All groups share one centre, and each spreads out both ways along 8 directions, with some noise.
In the rows, zero is written as 128.
Known rows, each followed by its group:
156  112  101  108  138  108  115  140  103  145  140  137  129 | K836
149  141  97  127  169  159  125  142  85  138  128  144  128 | K754
137  141  98  158  106  123  129  109  104  122  149  145  105 | K234
123  127  135  117  151  142  141  130  123  140  146  111  139 | K936
155  173  117  176  122  136  130  149  94  148  135  129  110 | K151
122  133  132  152  122  131  167  103  120  120  126  93  144 | K836
133  142  107  163  113  115  148  114  38  140  143  109  142 | K936
126  150  99  139  149  126  156  117  119  133  143  128  131 | K936
131  133  95  130  125  145  121  100  125  133  164  152  173 | K859
129  144  118  151  133  154  137  159  130  128  156  139  122 | K936
124  133  119  133  127  148  133  128  126  124  138  133  128 | K754
138  127  96  152  99  137  139  94  81  126  136  120  161 | K859
143  126  115  134  129  121  129  154  115  132  133  131  139 | K754
120  151  123  155  118  164  131  143  138  120  146  145  106 | K836
150  108  146  122  139  92  130  135  125  136  130  111  136 | K859
124  100  115  128  109  98  136  115  114  107  127  128  142 | K754
129  128  114  161  111  105  153  109  90  106  120  120  132 | K836
124  90  126  128  92  142  146  115  105  118  142  94  134 | K151
143  89  159  123  86  105  92  121  128  115  107  124  123 | K936
152  100  140  163  88  74  156  142  133  109  132  94  145 | K754
129  144  113  156  120  139  151  120  113  125  136  119  138 | K936
117  126  127  122  127  112  122  124  127  128  132  138  125 | K151
138  134  151  125  140  108  121  133  132  143  125  123  121 | K234
101  106  136  125  100  116  108  115  115  104  130  148  130 | K859
139  117  111  148  114  119  141  106  82  119  136  119  139 | K151
122  99  130  119  116  135  136  102  120  119  136  110  139 | K859
127  109  126  148  101  107  133  106  95  105  140  129  109 | K754
129  142  117  147  118  120  139  106  102  132  129  120  124 | K836
136  99  158  123  111  130  128  130  112  133  137  97  112 | K859
137  135  119  148  121  114  128  135  122  128  148  142  128 | K234
117  94  106  127  81  129  142  110  91  105  113  108  134 | K151
141  120  108  127  121  78  125  156  112  133  155  145  105 | K754
142  113  116  118  148  106  152  121  113  131  128  107  119 | K859
115  140  109  142  125  112  138  97  114  112  124  141  121 | K836
155  107  115  131  125  96  132  167  114  120  118  126  132 | K151
119  110  128  108  134  96  142  126  172  117  126  126  162 | K754
111  163  102  105  151  123  139  102  134  164  134  128  134 | K754
156  137  96  137  136  74  134  115  114  135  122  135  105 | K936
122  149  147  157  112  121  148  95  157  130  134  108  176 | K234
95  115  146  104  127  114  115  137  110  134  143  133  148 | K234
129  136  125  126  145  119  135  133  143  132  142  130  134 | K234
158  99  107  150  116  87  151  124  108  97  101  114  165 | K936
133  172  138  162  116  146  133  134  128  150  127  114  121 | K151
114  130  122  137  115  128  116  134  116  119  150  155  106 | K836
128  90  156  116  123  144  113  166  127  118  144  127  149 | K936
160  144  115  153  127  80  133  92  122  131  120  131  114 | K234
123  128  123  133  98  112  123  131  118  132  135  127  140 | K754
115  141  114  138  115  122  125  99  126  123  146  149  115 | K234
136  114  109  160  108  154  122  125  78  106  172  152  122 | K151
103  149  126  159  107  154  137  114  129  109  137  140  113 | K836
154  118  115  145  120  135  146  122  113  128  136  108  160 | K859
139  126  134  145  126  77  129  131  103  122  125  130  130 | K836
132  119  99  110  159  137  153  125  132  132  147  122  104 | K859
108  130  140  139  117  103  128  106  116  119  131  132  159 | K936
125  149  121  135  162  139  156  147  147  134  160  128  103 | K836
136  125  109  126  139  99  131  156  76  149  153  129  132 | K234
134  129  128  134  130  122  133  104  146  120  116  127  121 | K234
130  173  101  165  121  156  139  141  126  126  108  140  120 | K151
145  143  125  126  152  70  126  137  124  142  115  136  129 | K151
133  141  100  152  127  156  163  118  128  119  127  114  145 | K859

New rows. What belongs after each?
135  135  115  142  124  114  113  136  119  128  147  156  145 | K859
118  130  123  132  107  140  120  118  111  127  124  129  150 | K754
147  132  96  127  131  93  116  130  138  125  133  163  84 | K936
158  121  133  113  156  79  99  167  131  146  160  160  134 | K859
106  112  154  113  117  143  117  120  120  121  113  118  126 | K234
149  145  167  165  137  125  158  122  164  129  132  92  133 | K754
135  136  137  156  96  110  115  135  92  136  149  130  103 | K754
125  128  85  131  133  183  128  125  77  117  130  147  127 | K754
116  133  129  146  133  181  160  149  160  114  157  117  122 | K836
130  107  132  114  125  133  149  132  145  135  141  96  130 | K151
139  83  106  122  145  122  131  138  111  97  167  156  139 | K151
153  114  98  162  120  154  164  104  78  116  155  105  142 | K151
120  170  117  144  127  116  133  113  126  138  103  130  125 | K151
139  104  106  135  111  157  114  165  92  106  128  148  147 | K754
129  87  147  136  147  136  113  104  101  73  122  154  125 | K754
139  107  90  133  121  139  129  146  87  109  136  143  100 | K234
140  113  127  164  88  131  135  98  67  116  139  109  149 | K151
138  139  108  130  131  99  120  124  135  129  134  155  96 | K936
151  103  153  131  124  100  132  146  122  131  127  101  162 | K836
149  102  134  117  159  106  134  187  147  119  135  133  105 | K859
98  135  106  115  102  127  130  101  103  137  127  123  96 | K151
131  126  118  153  130  81  151  120  98  106  122  127  129 | K836
143  66  108  134  113  126  112  133  57  97  198  158  120 | K151
155  120  134  162  120  139  126  153  96  116  138  131  119 | K754
118  140  134  152  115  134  119  143  137  111  140  155  115 | K836
124  125  111  141  122  103  133  107  125  101  108  145  144 | K836
159  110  110  130  119  89  112  146  110  122  126  147  98 | K936
103  148  148  120  140  130  145  111  139  152  141  105  159 | K234
149  111  140  131  130  104  133  134  123  128  119  110  149 | K936
149  117  90  163  116  128  139  130  75  98  128  143  142 | K151
151  143  137  159  120  121  132  152  128  134  135  127  131 | K936
113  137  137  125  134  118  139  108  136  136  134  117  151 | K234
123  131  124  122  146  124  147  129  137  130  132  119  102 | K859
139  132  106  113  150  147  155  101  145  138  124  103  112 | K936
166  127  141  133  157  109  149  149  163  138  126  103  170 | K859
130  111  120  117  180  143  118  120  108  99  141  170  100 | K754
88  128  107  126  125  111  115  130  151  83  126  191  144 | K859
151  106  136  138  104  136  120  124  101  136  151  111  147 | K859
148  119  123  123  130  106  126  126  164  121  118  136  115 | K936
160  127  95  156  119  156  151  150  70  130  129  106  104 | K234
132  115  128  123  116  118  112  118  135  121  117  138  153 | K836
91  108  132  116  108  147  106  113  152  101  148  163  145 | K859
164  145  89  167  113  108  131  144  112  121  131  147  97 | K936
127  117  149  123  132  108  127  146  123  134  130  118  155 | K234
139  123  108  128  148  120  133  135  112  124  137  139  122 | K754
130  134  131  144  128  164  126  128  118  120  130  131  133 | K754
124  103  164  104  139  84  100  143  141  125  118  140  135 | K234
141  121  166  151  133  100  153  114  165  113  132  103  131 | K754
139  104  107  134  126  98  125  140  103  100  120  149  147 | K151
110  122  153  137  99  104  123  120  151  118  148  130  121 | K754
134  101  122  132  132  121  151  136  96  113  132  111  169 | K936
157  131  80  173  112  145  153  130  123  106  146  137  125 | K234
118  115  109  103  178  137  131  115  142  105  140  158  118 | K754
151  180  123  159  154  115  118  171  139  144  126  156  114 | K151
117  115  125  119  129  121  131  139  95  130  142  124  143 | K234
106  142  132  164  109  133  144  119  122  100  133  134  120 | K836
129  153  129  142  122  132  128  131  124  148  143  125  120 | K754
116  132  112  127  132  146  163  97  119  126  124  97  150 | K234
144  102  120  142  119  135  155  156  81  127  159  99  121 | K836
137  150  120  128  133  127  99  160  100  156  143  151  122 | K754
139  152  147  140  123  97  131  107  120  158  114  99  157 | K754
128  95  112  115  119  128  136  138  112  121  153  125  113 | K151
121  92  130  109  117  136  109  145  96  121  147  140  117 | K936
120  107  88  119  129  123  134  136  99  112  153  152  124 | K234
129  136  119  114  148  143  110  151  172  131  144  163  125 | K836
134  114  133  112  139  101  123  121  116  136  131  124  127 | K936
123  114  134  141  99  131  118  141  122  113  141  139  126 | K754
135  136  118  141  118  136  124  116  119  137  153  135  149 | K859
116  153  119  124  114  127  98  89  134  139  122  158  128 | K836
136  84  113  137  96  118  128  127  79  101  139  130  137 | K151
128  171  105  161  123  133  129  109  141  115  111  154  123 | K836
146  155  118  127  149  133  137  123  130  162  141  116  90 | K936
120  117  129  142  124  101  138  127  99  111  134  127  174 | K936
148  148  69  134  115  132  98  110  119  123  104  177  130 | K836
135  141  117  159  110  124  134  123  136  122  151  140  136 | K234
137  159  114  127  159  100  118  167  148  139  120  160  109 | K151
121  106  141  132  90  127  120  98  84  127  133  108  121 | K859
142  137  98  143  135  142  135  134  155  110  113  148  142 | K836
125  110  127  129  110  112  128  122  72  134  153  117  113 | K836
127  133  132  123  120  110  128  142  129  144  123  118  112 | K151
159  143  154  164  119  112  128  143  144  131  109  115  162 | K836
126  147  103  175  124  94  163  121  97  106  130  129  184 | K936
95  144  103  147  113  139  136  120  129  96  122  156  125 | K859
131  120  127  137  116  130  118  130  103  121  127  135  137 | K754
146  129  123  139  112  102  106  124  111  131  115  143  142 | K836
139  112  121  131  135  109  150  147  107  127  133  109  171 | K234
